The same things were measured in two ways. Each way mixes the same 11 hidden numbers, adds some noise and spreads widely along 7 directions of its own, which tell nothing about the thing.
(in the rows, 128 means zero)
Some things both ways: the first way, then the second way.
[121 118 103 111 111 140 104  95 143 138 155 194 109 151 118 143  51 144
 171 141 107 170 146 126  90]
[144 166 114  62 190 131 108 117 132 146  68 156 176  62 121  98  96 155
 139 127]

[ 82 140 133  98 124 127 124  64 155 138 133 160 120  99 105 146  60 144
 143 147 132 129 127 117  96]
[184 152 121 119 141  79  77  71 146 128  92 126 139 132 147  94 102 136
 119 139]

[102  81  99 111 102 102 127 162 115 142 126  98 149 152 138 159 130 111
 122 104  89 135 119 115 131]
[110 130 168 167  85 113 136 142 153 105 116  98  76 155 128 118 159 109
 137 109]

[165 140 142 184 127 145 132 146  95 147 138  97 161 131 150 126 193 102
 109  98 115 124 157 103 150]
[138 146 130  98 105  76 120 109 142 139 141 102 164  63 148  94 111 111
 112 148]

[133 123 144  90 130  99 104 131 131 119 126 152 141 117 135 139  96 147
 142 146 141 130 123 142 117]
[141 145 134  72 147 141 143 190 152 121 165 137 123 107 104  74  26 119
 151 104]

[113 112 132 122 131 116 132 107 160 111 131 123 103 140 125 124 137 131
 119 132 131 114 137 141 135]
[163 125 145 138 135 140 118 136 117 117 106 143  78 156 115  98 128 130
 151 109]

[133 130 126 118 117 133 114 165 114 152 164 116 146 112 114 127 151 112
 101  91 104 125 132  99 100]
[109  95 137 133 151 182 176 144 110 119 131 148  88 179 116 160 185 116
 185 103]

[151  93 135 122  76 155 123 187 133 154 169 138 115 127 145 133 115  81
 142 103 103 160 143 120  75]
[ 66 162 123 130 125 130 150 196 154 120 137 186 174  97 118  82 134 133
 147 126]

[150 109 127 114 157 108 126 109 118  96 105 142 161 158 145 137  82 145
 144 173 139 133 102 155 162]
[142  86 128 158  90  95 114 125 110  90 175 125  94 112 185 144 132  85
  88 170]

[164 130 111 188 118 116 106 113 108 124 128 126 109 128 136 120 135 145
 128 117 152 143 106 108 160]
[108 187 125 152  47  72  98  97 150 137 113  65 145  59 113 135 151 113
  77 169]

[120 175 161 153 149 153 114 110 156 132 135 129 112  96 100 134 131 127
 110 121 153 129 136 112 105]
[156  83 133  97 180 178 174 161  71 122 149 153  86 161  96 111 140 111
 173 114]

[129 100  82  76 134  60  85 102 121 125 140 115 109 139 139 117 166 179
 163 112 111 101 173 142 118]
[116 139 192 134 103  72 105 117 137 111  76 100 103  97 164 172 171 112
  91 134]

[129 159 157 141 137 103 122 139 117 174 129  78 151  91 139 104 217 143
 120  66 129  60 140 133 112]
[100 111 144 119 141 133 119 120 128 156 139 158 172 135 124 121 110 115
 116 125]

[154 115  93  97  97 122 115 157 103 133 161 131 158 116 131 123 107 130
 162  89 112 156 122 119  95]
[142 149 110 148 149 108  71  71 155  74  55 100  76 116 179 141 134 133
 109 159]

[112 137  95 124 114 138 112 119 127 137 160 167 114  96 114 103  88 143
 115 116 123 128 107 109 106]
[134 147 109 148  59  65 155 163 125 119 118 123 179 134  87 196 157 114
 127 144]

[102 145 148 127 133 123 121 132 122 142 120 134 195 140 130 169  99 154
 136 110 110 125  94 135 136]
[165 173 121 112 134 104  67  48 162 151 107 116 139  87 157 111  68 121
  91 154]

[115 105  92 103 159 112 140 180 121  71 120  58 170 146 161 160 158 116
 126 105 112 112 130 136 169]
[157 103 132 115 200 171 127 124 123 102 114 158  84 171 120  87 128 130
 147 103]

[ 98  82 121  90 113 100 113  83 160 129 123 145  98 126 130 151  85 142
 159 149 126 150 161 148 116]
[126 124 163 158 124  57 106 120  92 141 135 168 160 143 179  81 158 117
  86 150]

[141 159 124 205  96 150 101 131 124 172 151 168 114  87 115  95  93 125
 102 107 149 159  84  96 107]
[119 132 109 172  86  86 109 112 134 126 112 126 164 110 144 133 115 102
  86 166]

[164 102 112  96 108 121  96 128 124 120 170 146 111  95 142 110  95 133
 143 136 144 138 129 124 103]
[136 114 120 133 155 184 126 148 137  70 131 159  55 176 113 113 148 126
 170  96]

[140 145 148  76 107 127 119 117 112 108 150 163  96  52 129 114 105 137
 127 128 158 117 150 107  91]
[172 160 107 133 158 102  91  50 149 145 125 134 157 126 146 113 137 171
  93 139]

[117 168 153 119 170 152 142  80 160 110  97 110 126 133 102 144 122 114
 131 150 150 111 135 121 104]
[205  73  96 137 127 118 143  78  96 143 191 101 119 186 126 141 121 113
 127 159]

[166 161  91 174 153 111  75  65 128 145 136 121  94 106 127 102 134 151
 148 136 157 114 144  98 108]
[141  92 143 129 128 166  99  68 164 117 121  97  89 157 110 161 155 120
 122 106]

[165 166 147 252 145 157 129 102 136 138 115 118 120 121 150  70 218 128
  84 112 171 100 136 122 178]
[150  96 128 199  65  68 117  93 123 134 167 118 150 145 148 158 149 110
  58 167]

[146 110  98  97 130  76 126  91 124 114 119 107 111 146 131 105 151 143
 154 131 130 104 144 137 125]
[ 81 155 114  91 152 103 113 144 140 141  73 131 200  59 134 100  89 140
 129 151]

[172 109 100 114 133 109  84 141 127 106 173 112 113 117 151 125 143 143
 143 123 139 123 144 121 123]
[156 163 145 123  88 101 123 134 167 101 148 120  97 128 111 130 134  95
 124 125]

[109 120 120 135 114 118 142 158 104 150 139 114 195 124 128 142 129 121
 131  79  89 156 138 136 133]
[117 116 117 109 185 148 123 133  91 128  85 149 135 134 141 116 119 152
 153 120]

[147 168 148 110 127 133 143 153 107 111 148 120 108  84 115 108 120 115
 110 116 138  96 108 109  96]
[102 113 142 119 125 182 115 101 180 152 154 171 145 158  83 141 160 135
 160  98]

[150 103  98 164 106 149 102 120 109 160 138 153 167 136 157 136 121 135
 160 108 111 181 155 119 134]
[ 81 105 139 123 157 109 157 164  94  96 136 147 138 130 148 122 178 109
 126 135]

[107 119 152 104 106 113 106  85 168 161 152 183 104 137  96 144  64 141
 151 147 117 156 143 140  77]
[155  94 131  96 146 168 168 167  87 171 170 172 143 172  94 107  87 122
 188  99]

[118 123 149 131  86 163 139 118 151 191 127 166 116 153 115 120 109 100
 141 117 100 141 127 127  63]
[100 143 135 163  75  68  99  81 164 189 163 156 233 137 146 122 125 119
  89 158]

[ 78 175 131 194 185 128 145 141 147 118 100  85 156 100 114 120 151 112
  54 117 140 104 110 125 174]
[ 91 110 137 187 104 139 154 176  99 121  98 140 132 138 115 201 193 160
 112 126]

Other things, the second way, with their names:
(571): [174  73  75 153 127 169 181 159 102 110 163 154 120 185  80 173 128 127
 158 127]
(254): [136 136 138 135 129 164  89  63 134 163 111 162 131 142 133 127 152 123
 130 114]
(411): [186 132  98 156 132  99 123 125 100  97  77  96  90 132 150 164 110 148
 118 157]
(569): [101  89 172 136 144  74  74  87 151 127 100 151 159 127 183 101 135 121
  96 145]
(597): [167 116  85 161  99 127 123  98 105 151 158 123 141 139 122 115 116 134
 124 151]
(647): [187 133 150 114 147 108 154 149 135  82 152 128  56 200 124 115 123 108
 168 100]
(295): [107 121  74 158 140  93 124  79 114 139 127 156 202  83 165 100 174 126
  98 194]
(682): [117 150 154 161  54  61  66  87 157 151 129 126 171 139 142 152 126 117
  85 147]
(29): [142  37 131 110 133 123 195 183  58 135 170 144 159 166  97 141 122  76
 145 135]
(591): [108 178  86 120 140 139 114 133 123 144  83 162 177  56 114 101 146 177
 142 140]
(629): [114 129 155 146 114 115 142 136 101 135 140 148 119 141 161 187 179 128
 126 139]
(174): [143 111 162 101 116 156 143 130 129 170 177 153 142 163  93 126 124 112
 151  86]
(435): [148  91 123 180  77  99 119  81 160  99 176 111 109 182 131 173 172  89
  95 157]
(627): [141 149 113  95 146 120 110 107 136 119  54 105 133  60 116 135 116 128
 126 141]
(246): [135 117 128 149 127 141 188 137 134 139 157 134 137 188  81 164 194 149
 154 104]
(517): [ 92 113 158 151 112  96 157 146 115  87 143 118 100 119 152 145 198  83
 105 146]
(437): [132 175 154 155 109 128 102  51 162 187 135 108 127 173 121 141 128 128
 107 128]
(617): [126 116 107 118 145 166 146 141 116 116 118 139 125 137 103 175 159 148
 158 113]
(675): [180 133 108 112 147 158 105 110 147  91  89 115  68 125 121 149 117 144
 153 120]
(845): [ 78 142 135 139  83 116 109 131 160 124 151 143 155 137 101 127 174 121
 137 130]
(178): [188 142  99 100 143 141 143  90 133 145 148 110 139 149  83 141 132 142
 138 117]
(785): [152  90 187 147 160 132  92  75 136  95 155 170  57 169 189  90 173  89
  93 109]
(715): [171 163 101 142  94  84 156 121 137 143 132  65 138 138 104 151  86 138
 129 138]
(336): [172 136  65 118 135 152 144 145 125 111 133 108 112  78 126 135  65 156
 141 144]
(549): [118  93  83 147 175 167 203 167 106 115 175 142 131 162 107 129 137 144
 155 140]
(542): [113 117 142 111 147 132 152 160 144 131 154 162 151 154 110  79 133 144
 169  92]
(789): [116  93 147 145 150 107 105  96 132 112  87 144 129 147 174 150 143 105
 115 145]
(199): [157 129 140 143 113 107 129 122 128 104 178 117  75 165 135 126 124  99
 121 144]
(510): [159  35 115 142 140 139 175 148 105  95 193 134 100 174 131 113 115  77
 131 138]
(791): [181 167 133  78 124  63  85  71 152 143 143 122 156  66 148  87  95  96
  96 168]
(284): [129  80 163 165 158 107 116  88  92 111 120 153 101 165 184 174 190 111
  83 155]
(679): [101 166 131 125 116 107 143 175 173  94 104  90 107 108 113 126  86 121
 141 135]
(172): [139 127 132  95 117 122 176 213 120 118 125 119 127  77  97 142  84 132
 154 123]
(416): [152 100 129  54 153 169 122 172 106 118 133 124 117  87 102 118  40 106
 136 107]
(443): [123 111 179 169  86 106 132 145 147 126 173 107  92 214 109 116 118 107
 123 108]
(784): [125 168 104 116  81 108 114 143 149 132 123 106 155  25 129 130  96 144
 114 148]
(527): [ 76 108 168 118 146 141 121 153 150 136 122 163 145 130 143 113 124 142
 148 101]
(799): [147 147 120  90 131 124 179 178  99 132 118 114 146  98  88 166 115 126
 145 120]
(318): [109 155 158 129 109  78 118 112 170 137 160 158 153 149 143  98 119  75
 121 146]
(294): [155 149 113 104 118 148 140 102 110 176 166 158 177 116  83 165 179 150
 131 119]
(448): [ 99 147 132  98 106 118 151 154 153 173 126 125 195 114  87 143 101 136
 160 121]
(514): [138  91 145 121 137 156 177 185  99 137 151 157 114 126 126 129 103 123
 156 108]
(422): [ 96 150 111  98 157 111  87 146 121 124  95 188 195  71 158 119  92 131
 107 155]
(419): [ 91 132 127  78 131 120 150 163 128 149 140 133 190 111  92  70 108 104
 163 125]
(272): [126  79 150 116 106 112 106 136 131 119 193 178 142 153 143 102 101  60
 119 143]
(580): [133 181 136 113 102  97 148 206 161 115  89 105 148  83  76 144  79 166
 126  97]
(405): [ 71 142 168 102 143 138 152 187 163 150 136 164 167 105 108 136 114 156
 144 110]
(864): [159  95 104 117 129 147 142 185  92  72 161 117  67 144 113 110  79 105
 148 124]
(474): [102 158 136 145  70  86 154 144 149 136 141 161 161 112 125 174 171  85
 139 163]
(446): [ 71 139 127 153 134 106 120  88 170 114 116 103 146 127 150 139 183 143
 111 142]
(60): [146 113 187 128 109  76  91  57 180 161 202 123 139 167 158  67  93  73
  86 132]
(603): [160 177 117  92 120 113 115 103 143 165 100  77 147 110  76 104  89 158
 152 118]
(652): [121 158 145 141 109 111 103  65 126 163 128 121 144 132 144 118 154 101
  98 137]
(793): [135  77 105 157 114 114 192 194  95  95 176 139 134 163 114 155 122  98
 122 141]
(309): [190  44 141 142 153 117 154  91  71 137 172 113  96 181 146 121 106  57
  92 161]
(137): [136 183 102 133  88  94 147 153 153 117 123 101 142 143  81 163 112 128
 146 138]
(434): [153 177  91 145 135  59 119 122 101  94  80 129 130  76 175  89 148 134
 115 175]
(468): [110 204 181 105 104  85 139 137 167 139 113  97 136 108  92 145 156 126
 112 104]
(288): [172 134 130 111 170 105  76  70 133 124 102 132 120 107 175  85  97 137
 102 141]
(711): [181 129 175 116 169 113 113  83 142 147 144 144 103 145 161  81  95 121
 105 108]
(685): [156  92 107 118 127 132 189 167  93 141 178 156 143 131 117  89 122  99
 174 132]
(724): [ 64 108 219 142 136 134  69  75 181 133 131 133 109 123 177 100 179 134
  77  93]
(12): [ 99 153 114 107 137 111 120 161 114 106 128 181 157  84 145  93 141 110
 134 150]
(425): [166  57 124 154 135  91 139  79  94 144 177 156 166 120 171 111 177 107
  82 166]
(353): [135  94  88 144 117 207 165 182 137  94 148 144  98 147  59 177 144 157
 166  99]
(222): [103 120 131 108 159  91 118  90 124 143 131 130 178 119 155 106 123  94
 104 166]
(770): [135 155 107 103 135 179 131 139 111 150 114 136 126 113  80 157 124 169
 166 110]
(210): [200  81  97 116 183 153 153  79  82 149 164  99 107 140 132 100 116 145
 128 139]
(65): [119 167 147 131 101 121  98  69 205 127 139 105 108 124 129 119 143 106
 122 128]
(403): [ 53 150 126 124 139 143 136 149 143 135 112 147 174 136  96 131 146 127
 139 126]
(328): [111 133 129 126 189 120  65  69 146 127  93 144 139 104 188  73 128 166
 106 145]
(648): [122 130 133 187  94 111 120 110 143 131 128 147 136 166 151 172 142 113
 102 138]
(21): [166 135 122 121 154 105  87  85 133 148 111 172 165 148 166 126 100 151
 125 132]
(125): [160 114 109 121 170 136 112 113 137  76  92 108  75 146 149 108 101 125
 144 127]
(234): [112 105 152 168 126  66 125 140 100  87 113 102 104  97 198  94 148 107
  73 160]
(498): [150 142 151 109 135 168 115 131 139 156 138 175 126 161  79 114 129 153
 160  80]
(623): [ 87 137 122  91 116 195 123 120 166 182 152 147 183 103  56 131 144 170
 169  87]

Some of these things the first way, each followed by its name:
[134 136 121 147 123 120  81 123 108 148 141 136 145  92 142 148 117 156
 131 113 141 139 125  96 130] | (517)
[ 94 111 141 141 146 156 169 126 140  88 105 136 172 199 129 176  92 103
  91 171  99 134  89 122 190] | (685)
[154 140 116 174 108 124 106 150 118 138 142 128 159 120 130 122 141 131
 122  91 142 159 114 109 133] | (679)
[113 137 135 134 119 111 126 114 120 130 121 138 159 114 127 121 156 151
  92 109 137 109 114 106 153] | (715)
[133 100 118  82 108 130  91 104 141 130 167 176 138 110 131 135  98 154
 148 133 132 155 159 119 105] | (647)
[106 190 160 180 174 136 127 137 141 169 136  77 204  76 122 134 145 124
 112  94 133 106 127 140 122] | (422)
[136 105 133  79  88 149 111 111 153 136 123 180 101 150 134 143  84 127
 175 144 134 149 141 126  66] | (549)
[174 142 135 155 143 130 115 117 131 128 136 129 128 123 129 101 115 131
 141 138 152 129 120 143 118] | (272)
[126 120 138 103 110  94 130 217  90 111 160 136 152 110 135 136 121 125
  99  99 102 138 120 131 134] | (514)
[118 119 111 140 124 132 120 160 129 148 137 139 164 138 127 110 128 126
  94 114 114 127  94 126 132] | (648)
[ 88 157 103 122 178 118 144  55 126  69  77 168 137 152 105 125  65 174
  92 185 146 100  57 117 192] | (627)
[126 137 113 121 119 113 131 119 124 123 137 151 123 135 100 116  99 125
 121 126 119 146 124 115 115] | (448)
[145 143 149 173 119 127 107 109 117 148 116 127 152 126 143 148 148 142
 139 110 144 139 137 112 140] | (60)
[107 124 146 123 110 153 156 136 115 133 126 140 151 106 134 142 112 100
 106 125 112 136 136 110 128] | (542)
[137 171 152 201 128 150 110 132 116 132 158 117 125  80 150 170 112 118
 135 112 138 146 156  95 134] | (425)
[143  99 112 109 137 124 159 102 116  92 101 113 132 162 140 115 127 126
 137 150 129 112 105 146 162] | (845)
[152 115 130 114 120 121 149 186  91  87 139 143 188 153 153 141  93 120
 126 130 114 151  95 142 166] | (336)
[132 161 135 167 114 183 112 127 154 152 162 191 107 113 117 111  66 117
 123 131 139 154 102 115  83] | (571)
[161 110  88  82  91 112  93 119 106 128 162 174 105  89 121  98  76 139
 153 130 144 156 130 105  79] | (125)
[166 163 162 196 135 171 107  79 156 133 128 182 138 121 117 108 122 146
 115 142 184 166 127 120 141] | (199)
[109 110 109  68 121 106 117  77 137 133 109 132  94 134 104 147  69 128
 159 157 123 130 122 113  79] | (419)
[131 147 130 155 144 130 149 189 106  88 136 130 163 140 130 127 130 116
  92 111 117 145 118 134 166] | (172)
[140 121  81 137 146  89 107 193  81  86 161 106 181 116 151 137 151 151
 104  88 113 138 128 121 187] | (799)
[141 145 102 141 133 149 119 159 112 118 135 104 159 120 146 150 107 120
 144 108 129 135  97 113 123] | (435)
[145 119 106 110 104 127 139 127  82 126 112 133 157 119 141 124 136 126
 134 111 127 129 123  97 131] | (446)
[125 130 100 110 150 129 103  87 159 105  81 166  86 178 113 116 111 164
 137 156 152 121 102 133 117] | (309)
[ 91 143 127 116 124 147 115  73 183 151 124 194 112 129  86 120  59 137
 131 152 134 153 127 130  75] | (411)
[158 138 150 162 122 137 111 130 123 161 140 133 161 102 142 113 130 133
 135 113 143 139 124 139 123] | (864)
[132 134 131 179 131  99 122  89 132 159 133 111 153 121 132 106 157 151
 135 102 133 115 131 144 149] | (682)
[141 104 122 168 114 147 144 107 127 120 131 106 155 185 168 170 131 118
 166 122 109 135 126 123 163] | (295)
[106 168 133 152 133 128 104 148 102 140 130 133 150  53  93 134  96 129
  64 117 150 140  79  73 131] | (652)
[112 135 127 104 122 119 101  81 162 149 139 148 124 106 109 125 105 159
 141 126 144 111 114 118  93] | (137)
[124 177 127 188 138 164 120 118 112 152 113 134 178 108 110 140 114 128
 120  98 140 163 107  92 128] | (222)
[ 95 127 150  89 126  96 142 124 127 156 117 114 150 122 122 137 133 123
 136 115  98  98 146 140 101] | (527)
[120 122  88 131 128 124 122 165 116 131 131 111 141 156 138 143 123 127
 151  90  92 142 129 133 118] | (29)
[154 127 121 118 133 136 132 157 133 113 142 116 104 132 154 105 132 110
 132 130 128  99 126 141 106] | (353)
[129 125 126 113 126 111 142  66 131 100 109 148  95 141 105 105 132 145
 121 148 145 118 133 116 139] | (603)
[123 165 131 162 139 151 113 122 126 158 150 142 160  99 117 130 105 122
 117 119 123 139 129 109 109] | (617)
